The same things were measured in two ways. Each way mixes the same 11 hidden numbers, adds some noise and spreads widely along 7 directions of its own, which tell nothing about the thing.
Some things both ways: the first way, then the second way.
[ 36  11   1  -2   7  -1  -9   2  -2 -11  15  -3  11  10   0  11  29  17
  11  13   7  -3  11  -5 -16  -7 -14]
[ -4  16   2 -13 -16   8   9   5   0 -18 -14   1 -25  10   3 -32 -15   0
  16 -38 -19  27   3  30   9   2 -48 -36  -4 -20]

[ -9  -3  -7 -21  12  -9  -7   4 -11  10  -2  -1  24   8  27 -24  -9   4
   8  10 -10  14  16   8  11  -9  -6]
[  3 -10  15  10  -1   6  -4  20 -13  -4  11  -1  15 -26  -2  -7   9 -15
   0  -5   1 -15   2 -20  18  23  37  39 -13  -5]

[-30  31  -6  -3 -19  18  -8   7  -5   9  14  -3  29  -5   7  -8 -34 -21
  15 -17  -1   1  -4  13   4  10 -36]
[-22   7  -4  18  -3   9 -18   3 -11  -8  20  23  16 -17  11  -2  -4  12
   5  -9  -7  11 -11  13  13  11  -4  41  14   5]

[-36 -15  -4  -2 -37   6  -4  28  13  12  22  12   5  -7   8 -25  28 -15
 -10 -18  -1  -1  -2 -11  -3  11   9]
[ -3   0 -11 -16 -12  11   9 -11  -8  12  13  14 -12   6  -6  -9   2 -12
 -30   8  -7  22  -6 -29  -4 -21  34  39  -3 -14]

[  0  17   4 -19  26 -22  11  -3  20  15  17  -6 -15  10 -18   6   1   4
  13   5  -9   7 -10  -9  -3   0 -22]
[ -6   6   3  -2  -1 -18  23 -16  14   3 -12  11   0  15  -9  -1   1 -21
  15   0 -25  16  -3  24  -3   0  -1  -5 -19  -9]

[ 41   4   6   0  12  22  -6   4 -14 -31 -12 -18 -17  19 -37  19  -9 -16
  28  13  -9  -2 -15  21  -8  22 -16]
[  5  -3  12 -23  -5 -16  11 -10  27   0 -34  -8 -10  23 -13 -13   1 -45
 -14 -20 -15   3  22 -10   4 -13   2 -17 -14   6]

[-21 -11   2  12 -10 -16 -12  -3   3  22 -11  11  26 -12  39 -17   7  10
 -24   0  -2  -1  10  -9   9 -33  19]
[  3   4  -2   9  -6  12   5   0 -15   0  -8  27 -13 -11  -5  15   5   1
 -27  17   9 -20   0  -1   5  10   5   1  -4   5]

[ 15   1  22   7  17   1  18 -11  24   6 -17 -14  10   4 -17  -5  19   6
   7  -7 -13 -20   0 -25  -5  36  -7]
[  1  -7  14  -3  17   1  15 -25   2  24  11   8  15   1   0 -13   0 -11
  13  32 -25  16 -16   3  -6  -2  -9   9  -4  -4]

[-66   2 -18  16 -42   5   2   9   2  18  17  17  26 -22  43 -18   5   7
 -25 -24  20   7   6   0   5 -15  14]
[  5  14   4  -6  -8  17  -5  -5   5   8   0  17 -18   7 -17   4  11  -6
 -26   1  14   4  11   0   4   6  -8   9 -14   3]

[-12 -21  -3   1  10  22  29   0 -20  -2   1  15 -20   9  -8   8  -7   3
   8   6  -4  -7   0  -2  -2  15  16]
[  8   0  -1  -9  -2   1  -6  11  -8   7  12 -11  -6   3 -12  11   6   3
 -17   5  39  -5  19 -29  -2   6  12 -15  -7   1]

[ -4  -3  12  17   4  19   1   2 -13   4  -6  14   4  -7   7   9  -1 -12
  -1  -7  -2 -15 -15   1  10   3   8]
[ -4  -8   5 -13  -1  -4  -8   6   5  -4   4 -11   1  -7  -9 -15  11  -7
  -7  -1  12  -8  14 -22   1   2   9  -4  -1   4]

[-11  -2  -4  -4 -14 -10 -13   7 -18   0   3  10   7  -8  15  -7  -4   4
 -11   1  -1   4   3  11  10 -20   6]
[  2  10  -2   0 -14  18 -11  15 -18  -4  34   9 -12  -7 -10  -8  41   7
 -28   6  33 -10  19 -23  21   8  11  67   5  -1]

[ 14 -15  -2  -3 -20 -21 -29  -4  12   3 -16   8   2 -25  -6   4  23  17
 -21 -11  25   8   7  11  14 -23  34]
[ -5  -2  -9  15   3  -1  -3  -3 -33   5 -12   1   2 -25   2   9   3  22
 -28  23  17 -36  -7 -16   2  15  -2  -3   1  14]

[-51  10  -1  -4 -21  -8  -5  13  -1  21  12  20  20  -9  12 -16 -22 -18
  -7 -19  -6   4 -18  10  14  -2  -8]
[ 10   8 -11   5  -5  -3  19 -17  -7  14   2  16 -30  15 -18  -2  24 -28
 -30  21  23  15  10 -22   1 -14  11  31 -20 -11]

[-45   8  -3  35 -40   7  24 -12  -6  -9 -12  24  15   5  -2  -1  -9  11
   3 -12  19 -12  -6 -15  15  26   8]
[ -2  -5   5  11   6  -1 -10   3  -4   2   3   8  31 -21  14  27 -13  27
  26   9 -16  -5 -21  30 -19  26  -1 -11  25   4]

[-53  32 -21 -19  -9 -17   8  -5  -7   5  18  10   5   7   1 -18 -30 -12
   6  -6  -6  15 -17  12   5 -14 -29]
[  1  -3  -3  29   7   3   0   2 -23  14  24  17  19  -8  13  26   7  26
   6  27   2 -12 -12  -2  -6   9  21  28  15  -9]

[-30   8 -10  -1 -16  16   8  11  -4  16  24   4   4   3   4  -5 -13 -25
  25   0   9  -2  -4  10   7   7 -15]
[  1 -14   5 -34 -11  14 -22  11   4 -26  -2 -20   5 -18  -8  -1   5   3
 -11   2  15  -9  19 -13 -16   1  -2 -30  10   6]

[ 14 -22   8  24   4   4  20   2  -6 -19  -6  11   0   4   3  -1  21   9
  -8   1   9 -15   1 -15   0  22  23]
[  3  28  -6  12 -18   1   0 -10   4  15 -10  10 -21  29  -5 -11  -4  -4
   5 -35  -6  54   0  29 -10  17 -27   7  -4 -22]

[ 31  -4   8 -10  30  28 -24   5 -30  10  -7  -2  -9  16  36  14  -5  -5
  14  20 -19  14   1  20   1 -24  -5]
[ -2  21  -8  27 -13  -4   8  -5 -24  21 -13  20   2  11   6  19 -35   7
   9 -15 -28  38 -37  32 -10  31   5  -1 -11 -18]

[ 18  16  16   2  25 -26   3  -3  -9 -11   2 -14  20   0  28 -15  -1   9
 -25   3 -28 -11  -1  -6 -15 -15 -22]
[ -4   2   6  13   5  -5 -17   8  -6  10  -1  -3  17   4  -1  20 -27  -3
   4 -10   3   6  -4  -6   3  14   6 -24 -11  10]

[-20   6  -1   3  -9 -30  10  -3   7  -5  -4   0  22 -19  -3 -14   2  21
 -22 -14   3  -5   4  -9   6   1   5]
[-26  11   6  21   7 -25  -2   1   9  -2 -10  10  11  -1  -6 -10  -6 -20
  10 -30 -16  -8   0  10  33  10   0  13 -26  14]

[-22  -8   1   7  19  14   2  -2   8  30 -11 -19  -8 -17  19  -2 -14  -2
  -5  -3 -11   4  12 -14  15 -10  10]
[-13  15  -6   8   3   4   0 -12   2   8  34  24   8   0   4  -4  25  23
   8   8  -5  11  -4  21   8  -2 -17  62  19  -1]

[-11 -31  -3   5  -7  -9  20  -5   6   7 -15  -4 -18 -10 -12 -19  10   0
  -2   7   5 -12  20 -26  19  11  31]
[-17  -2  -9   1  -4 -11 -15   5  -7  -6  -3   4  11 -19  -4   9  -1   4
 -16  -3  13 -14   1  -9  -1  15  18   5   7  19]

[ -5   3  11  36 -25  -5   8   8   5 -15   4  -4  16   6  14  -2  22  17
 -10  -3   4 -11   4 -22  -8  16  -1]
[-15  -3  -1  -9   4   3 -11   6  -2  -3  16  -2  22 -20  11  -3 -22  26
  28 -13 -27   8 -24  14  -8   3   2  -4  12  -8]

[ -6  22   6  -7  -1  -9  12  -6   2  -7  -1  -4  17   5 -22  -8   7   0
  13  -7  -7 -10 -16   6  -1  18 -24]
[ -4   8   2  12   5   0   5  -9 -22  22   4   4  -8  -1 -11 -14   2  -2
 -16  17  12   1  -6 -14  10  18  -9  -1 -19   1]

[-28 -11 -10   1  15  14  28  -3   6  16   5  -1 -12  -5  -3  -1 -26 -10
   7  -1   4   1   1  -4   7  12   9]
[  4  -9  -3  -3  13 -13  -6  -7   9   0 -13 -18  11   2   6  19 -13   8
  17   1   7  -1   6   1 -23 -11 -16 -52   7   0]

[ -3 -34   2  15  -5   4  15  -5  17  11  -9   0 -16  -9  10  -8  13  -1
 -14  -4  12  -6  12 -13   1   8  36]
[ -5   8  -6   1   5   3 -17   1  -1   3  17  -2  -1 -11   0 -10  11  21
   4   0   3  -4  -9   1  -3  -4 -16  13   8  -1]

[  3   2  -5   1  -8  23 -10   6   3  -7  11  10 -29  13 -10  25 -34 -32
   4 -12  10  20 -30  39 -20   7  -4]
[-12  11 -18  17  -1 -20 -17   1   4   3 -32   7  -4  -3  -4  25 -21   4
 -11 -24   1 -15 -11   4  -8  -1  10 -28 -11  11]

[-31  -1 -15   8 -20 -16   5  18  -7 -12   6 -10  14   5  -7 -16   0  11
   7  14  -6   4   8 -10   9   3  -4]
[ -1   0 -12   7  -7   2  23 -16 -14   8  -5  18   7  12  13  22 -15   9
  -1   3 -20  20  -7   9 -13  -8  13  11   7 -19]

Other things, the second way, with their names:
k_753: [ -1 -10   6  15  12  -2  10   1 -13  19  30  -6  17  -9   0  -8  19  11
  11  12   7  -9   5 -26   4   9  33  36  -9 -20]
k_14: [ -6   0  14  25  -3  16   5  -5 -15  -4   2  33  26 -15  20  11  -4  12
  12   6 -33  -1 -13  35  11  25 -10  38  18   0]
k_693: [ 16   9 -10 -17   6   5  10 -12   3  23   2  -8 -38  16  -9 -18  10  11
 -13   9  23   6   7 -20 -15 -24 -28 -32  -2 -16]
k_971: [ 18   7  -4 -17   5   7  23  -1  -1  17   8  -2 -49  11 -14 -28  10 -10
 -14   5  30   5  14 -31   7 -19 -18 -28 -21 -20]
k_727: [ 11 -20   4 -21  10 -11  14  -1   6 -20  -8  -8  -2  -7   5   2   5 -19
   9  28  -5 -18   6 -10  -7 -32  -9 -37   9   3]
k_664: [ -7   1  10   8   6 -17  16  -9  16   4 -13  19   2   8  -5  -7  -3 -31
  13  -2 -38  -4 -11  13  12 -12  10   5 -20  -3]
k_543: [ 23  12  -4  -8   8  -3  21 -18   1  12   3 -12 -43  24  -8 -29  27 -11
   2  19  17  18  11  -7  -4 -31 -51 -16 -12 -23]
k_384: [-12   4  -2 -14 -10  -6  -3  -1   0 -13 -18   0  -4  -5 -17   2  -6  -5
 -15  -2  -2 -11   2   6  -1   7   0 -30 -19   9]
k_866: [  2  11  -7 -19  -8 -16  -2  -9  30  -6 -17  -1  -1  29  -3  28   0  -7
  -1 -20   8  18  26  21 -11 -10 -28 -23  17  15]
k_512: [  4  -6   3   1   9  14 -10  -1  -9  -3  18   4  17 -15  16  13  -1  28
  18  26 -16  -9 -18  12 -11 -12 -17   0  23  -3]
k_410: [  7 -13   6  -8   9  -2  -4   0   2   6  -8 -12   8 -14   0   2  -8  -2
   5  10  -9 -13 -10 -13 -15  -5  11 -23  -3  -3]
k_855: [ 11 -10   9 -16   3   6  11 -13   1  -5  -8  -9   1   1   1  -5  -5 -18
   5  12  -5  17   7  -2 -10  -9 -17 -19  -5  -7]
k_340: [-16  -4   7  10  17 -15   8  14  -7 -11   0   6   5 -23   7 -19 -14 -11
  22  -7 -24 -30 -19  -2  38  -9  -3 -10 -19   6]
k_734: [ 10  -3  -3  -5   2   9   2   7 -13   1  18  -8  -4  -7   3  -1   3  12
   4   5  14   2   3 -16  -3  -5   1   1   1 -16]
k_238: [-17  16  15  13  -2  -4 -11  -2  15  -6   4  27   0 -11 -10 -28  10 -27
  14 -15 -30  13 -16  33  22  18 -14  41 -16   8]
k_377: [ -4  -7  -7   7  -1   7  21 -18 -24  16 -15  27  -5 -11  -3  16 -20   0
 -27  30   2  -1 -14  -9 -13  15  20 -22 -11  -3]
k_962: [ -7   3   3   8 -15   7 -18   1 -11  -7 -29   6  13  -9   1  21 -16   8
 -18 -13  -6  -7   0  13  -7  30  -1 -16   4  15]
k_860: [-17  -2   1   1  -1   3 -17  -6   5   3  15   9  28 -12   1  10  14  21
  -3   3 -10  -9   0   5  -6   9  16  41  17   9]
k_166: [ 19 -30  -1 -33   4   6  17 -17 -13  -1 -22 -28  20   1  18  24 -23  10
  -4  27 -16  -3   2 -21 -37 -30   4 -48  21 -10]
k_644: [ 19   9   0 -11  -1   1  21 -13  10   4 -11  16 -40  21 -12  -3  26 -21
 -24  21  20  -7  22  -4   4 -19 -30 -17  -3   2]
k_383: [ 13  -5   4 -11   2   0  12  -8   3  11   0  -6  -7   8  -8   1  19   1
 -11  16  16  -7  20 -15 -11  -1   1  -9   3  -8]
k_554: [ -3  -3   1  11   9 -16   6  10  -3  -5  -1   2  15  -7  11  14  -5   5
  21   0 -20 -24 -11   6   9  -8  11  -1   3   0]
k_233: [  8  -6   6  34  11  -1  -2 -12 -19  18  -3   9  30   1  11  47  -8  18
   8  33   3  -5  -6  12 -20  22   3 -16   8   2]
k_414: [ 12  -3  14  -9   9  -3   2  -8   4   7 -24 -12 -12   2 -17  -5 -10 -28
  -7  11   5  -4   2  -8  -4   3 -19 -56 -35   6]
k_510: [ 16  -8  -1   7   4  16   6  -9 -20  15   5   0   8  -5  13  14  -2  15
  -6  16  13   9   4 -12 -14   7  -3   8  16 -10]
k_865: [-11   1  -6  -7  -7  -1 -28  14   2 -14  -5 -12   4 -18   1  -4   0  18
  -5 -27  21 -10  15  -5  -3  16 -12 -16  16  12]
k_93: [ 14  -5   9  -5   5  14  12   4   3  -5  22   0  -5 -17   5 -25  39   5
  10   1  16  -6  25  -6  12   0 -13  46  13 -16]
k_820: [-14  14   0  19   3 -11 -15   3   0 -12  -9   2  -3  -6  -2 -11  -2  -5
  14 -18 -10  -5 -10  18  15   2 -25  -6 -20   4]
k_88: [ -7 -15 -11 -13  12  13   1  -4 -10   9  28   5  13 -23  10   8 -17  28
   2  16  11   4  -8 -21 -14 -11  15  -4  16  -7]
k_533: [  8   7  -4 -13  -6  13  -9   3  -5   2  10   6 -11   5   9  -1  -7  11
  -1  -2  -3  18 -10   4  -6 -11 -23  -2  27  -3]
k_190: [ 12  -6   3   9  13  -1  33 -23  -8  18  -2  10 -22   5   5 -34  21 -17
  -3  29 -11  -2  -2 -20   5 -27  -9  17  -5 -22]
k_91: [ -9  -3  11  -9   4 -12   5   0   9   0  -7  -5   8   4  -2 -16  -3 -16
   4 -14 -20  -8   4  -7  18  -6  -1  -1  -8   7]
k_322: [-21  10  -9  -2  -7  -4 -14   9  -4  -9  17   1   7  -9   5 -14   6  26
   7 -22  -5  -1  -1   8   9   5  -8  24  18   2]
k_849: [ -8 -10   1   8  17 -12   6  -9  -6   9   0  -7  19  -9   3   2 -14  -3
  15  13 -26 -11 -22 -12  -3 -18  20  -6 -21 -10]
k_162: [ 22   7   0  12   0  13   7 -21  -2  19   0  20  -6  11   9  14  -4   3
  16  21 -17  40 -22  33 -33   1 -23   2  15 -23]
k_210: [  8  20   1 -12 -21  12   8 -17   8   1   0  28 -35  33 -19  -9  27 -35
 -32  15  -5  26  10   7   8 -20 -18  35  -9  -1]
k_585: [ -8  -1 -13  -2  -3  -5   6   6  -9 -10  22   9 -12  -9  -9  -6  15  -7
  -7  11  27   1  10 -20   3  -6  20  12  -6  -8]
k_71: [  6  -8   0   2   9  -1   9  -7 -10  13   9   6   2  -3   0   6   5  -5
 -10  30   0 -10  -6 -22  -1 -14  15  10  -3  -1]
k_575: [-10   8  -8 -29  -7   8 -22  13  -4 -17  26 -12   4 -13  -1  -6  11  33
  -2   0   2 -14  -3   1   5 -12 -23   9  19  12]
k_338: [-17  -7   2  -3   6 -13   6   9   6  -6  16  -5   6 -13  -3 -27  22  -3
   4 -19  10 -19  24 -25  24  -1  20  32  -4  -3]
k_882: [-10 -14   0 -32  20 -12  -6  -2  16  -1  12 -28   1 -20 -13 -29  19   9
  -1  10  22 -31  17 -33  -3 -17  -9 -24  -3  10]
k_582: [  6 -14   7 -13  15  -2   6 -10  -7   7  -8 -18  10 -10  -5   3 -10  -5
  -1  28  -8 -16 -11 -17  -7 -13   0 -33 -20   2]
k_755: [ 17   3 -16  17  17 -29  28 -23  -8  31 -27  -7 -20  28   6  13 -27 -12
  13  13  -7  21 -22  -5 -25 -28 -11 -58 -16 -25]
k_975: [  7 -10   6  15  11  -2  -4  -2  -5  11   3  -3  26  -4  16  21 -10  10
  18   6 -16  -4 -10  -1 -12  -2  13   4  12  -6]
k_607: [ -6   6 -11  -9  -2  -1  -6   6  -7  -6   2  -5 -16  -6   1 -16   1  15
  -7  -8  16  -5   4 -10   3  -6 -22 -20   9   2]
k_586: [  9   9 -14  12  10   1  20 -10 -31  21  -6   6 -28   2   5  -2 -20  17
  -6  16  22   7 -12  -6  -3   3 -35 -53 -10 -14]
k_967: [-15  13   4  -5 -10  15 -44  14   0 -20   9   0   6 -19  -6  -6  11  28
  -5 -11  14 -12   6  19   3  25 -37  -4  19  23]
k_780: [ 17  -3  -3  22  16   8  -8  -6 -20  21  21 -13  23 -11  25  14   9  53
  29  21  -1  -2 -16   9 -25   6 -22  13  33 -19]

Some of these things the first way, each followed by its name:
[-44 -24  11  -4  15  45   1  12  41  57  14  42 -14 -25   5  21   4 -22
 -22 -54   7  10 -38   3  -6  15  36]  k_860
[-21  16 -26   7 -24  11  -3   4  -2 -12  17 -12 -18   1  11   0   3  -9
   5  -1  19  18  -2  11  -5 -13 -10]  k_693
[-18  13  -7   9 -27  -4   6 -13  -6 -12  -6  12   0   4 -23   1 -10   0
   4  -4   8  -7  -9  -1   0   2  -6]  k_644
[  9  21   2 -12 -14  -4 -28   9  11   8  18   7   8 -10   2  18   7   5
  -7 -19  13  16 -13  27 -10 -14 -12]  k_582
[-28  12   9   7  11   7   8  14  28  24  17 -18  17   6  25 -13  -5  -6
  -3 -10 -23   2   1 -26 -13  14 -25]  k_88
[ 11  20 -10 -14  12  32 -16   0 -48  11  13  -4 -22   4   5  29 -51 -21
  41  27   1   6  12  24  20 -29 -29]  k_585
[ 12   9 -18  -9  -3   6  -3 -12  -8  -2   3 -18 -15  16  15  -8 -19 -13
  26  18  16  13  24   4   5  -5 -18]  k_162
[ 12  11  10 -11 -19   7 -29   5  -4   9  16  20  -2  -8  -1  14   2 -20
  -7 -17   3  -4 -17  21 -12 -18 -10]  k_210
[ 11   6  -5   1 -21 -15   9 -13   4 -20  -1   9   7   3 -20   3  27  33
  -4  -4  21  -6  13 -15 -10   9   3]  k_586
[ -5  -1   4   8  13   4  -3   3   8  13   1   0   3 -13  24  -3   0 -10
 -14 -11   0   0  -6  -6   6  -8   7]  k_865
[ 30   1  13  12  -1  -1 -40  25  -1 -11  -5 -14  15  -4  -1  15  10   4
  -3   5 -11   6  -9  13  -1 -12  -2]  k_166
[ 41 -39  31 -13  63   0   7 -12  30  37 -18   7 -20  -3   0   9  13  -6
 -16  -2 -21 -10  -5 -13 -10   1  32]  k_543
[  7  -2 -13 -18  22   9  19   0  -4  -8  11   3 -23  11 -31  19  -5   9
  22   8  10  14  -4   9  -3  17   2]  k_753
[-23  14  -3   8   9   9  11   2   2  -1 -14 -14  28  23  -6  -7 -36   1
  29   5 -12   8  -2   2  11  32 -23]  k_93
[ 11  -8   0  27 -11 -16  -3   2 -16 -20 -14 -19  -4 -13   9  -5  16  15
 -11  17   3 -10  19 -16  16 -18  16]  k_322
[-27 -27  -1  14  22  20  15   5  -9  17 -19   0   6 -14   8  -3  -7   9
  -1   4 -11  -4   8 -17  25   4  31]  k_338
[ 18  51 -12 -14   4   5 -13   0 -16 -25  22 -25  -5  33   2  10 -15  -7
  30  17  -9  20  -7  21 -24 -10 -64]  k_971
[  7  -1  17 -18  40  33  -2  -5  17  33   0  17 -13  14 -10  20 -18 -30
  13 -14 -21   2 -32  14 -20  11  -8]  k_664
[ -1  11   9  37   7   4   0   2  -1  -2 -14 -36  -2 -11  11  10  -9  -1
   3   8  -5  -5  -1  -3  17  -4  -6]  k_882
[-50  -5 -23  -2 -24   1   9   2   1  23   5  -7  16  -6  13 -28  10   4
  17   9  10   1  26 -17  23  -8   4]  k_377
[ -4   6 -18  -5 -15   0 -26  -5 -30  -5  -3  10 -11  -9  16  12 -19  12
  -7   7  12  20  10  19  12 -45   6]  k_554
[-19  -7   6   2   0  10   7  -5   8  25   0  19  20 -11  20  -4   8   4
  -9 -17   8  -7  -2   4   0   2  15]  k_414
[  3   7 -13  -4  14   5   0 -16 -23  -1  -3  10  -6 -11  -1  21 -30   7
   5   5  19   5   4  19  14 -23   6]  k_233
[ 10   6  -9 -30  14  11 -17   4  12  15  17   3  -8   0  -3   8   1 -18
  11  -9   7  20 -14  27  -9  -9  -9]  k_962
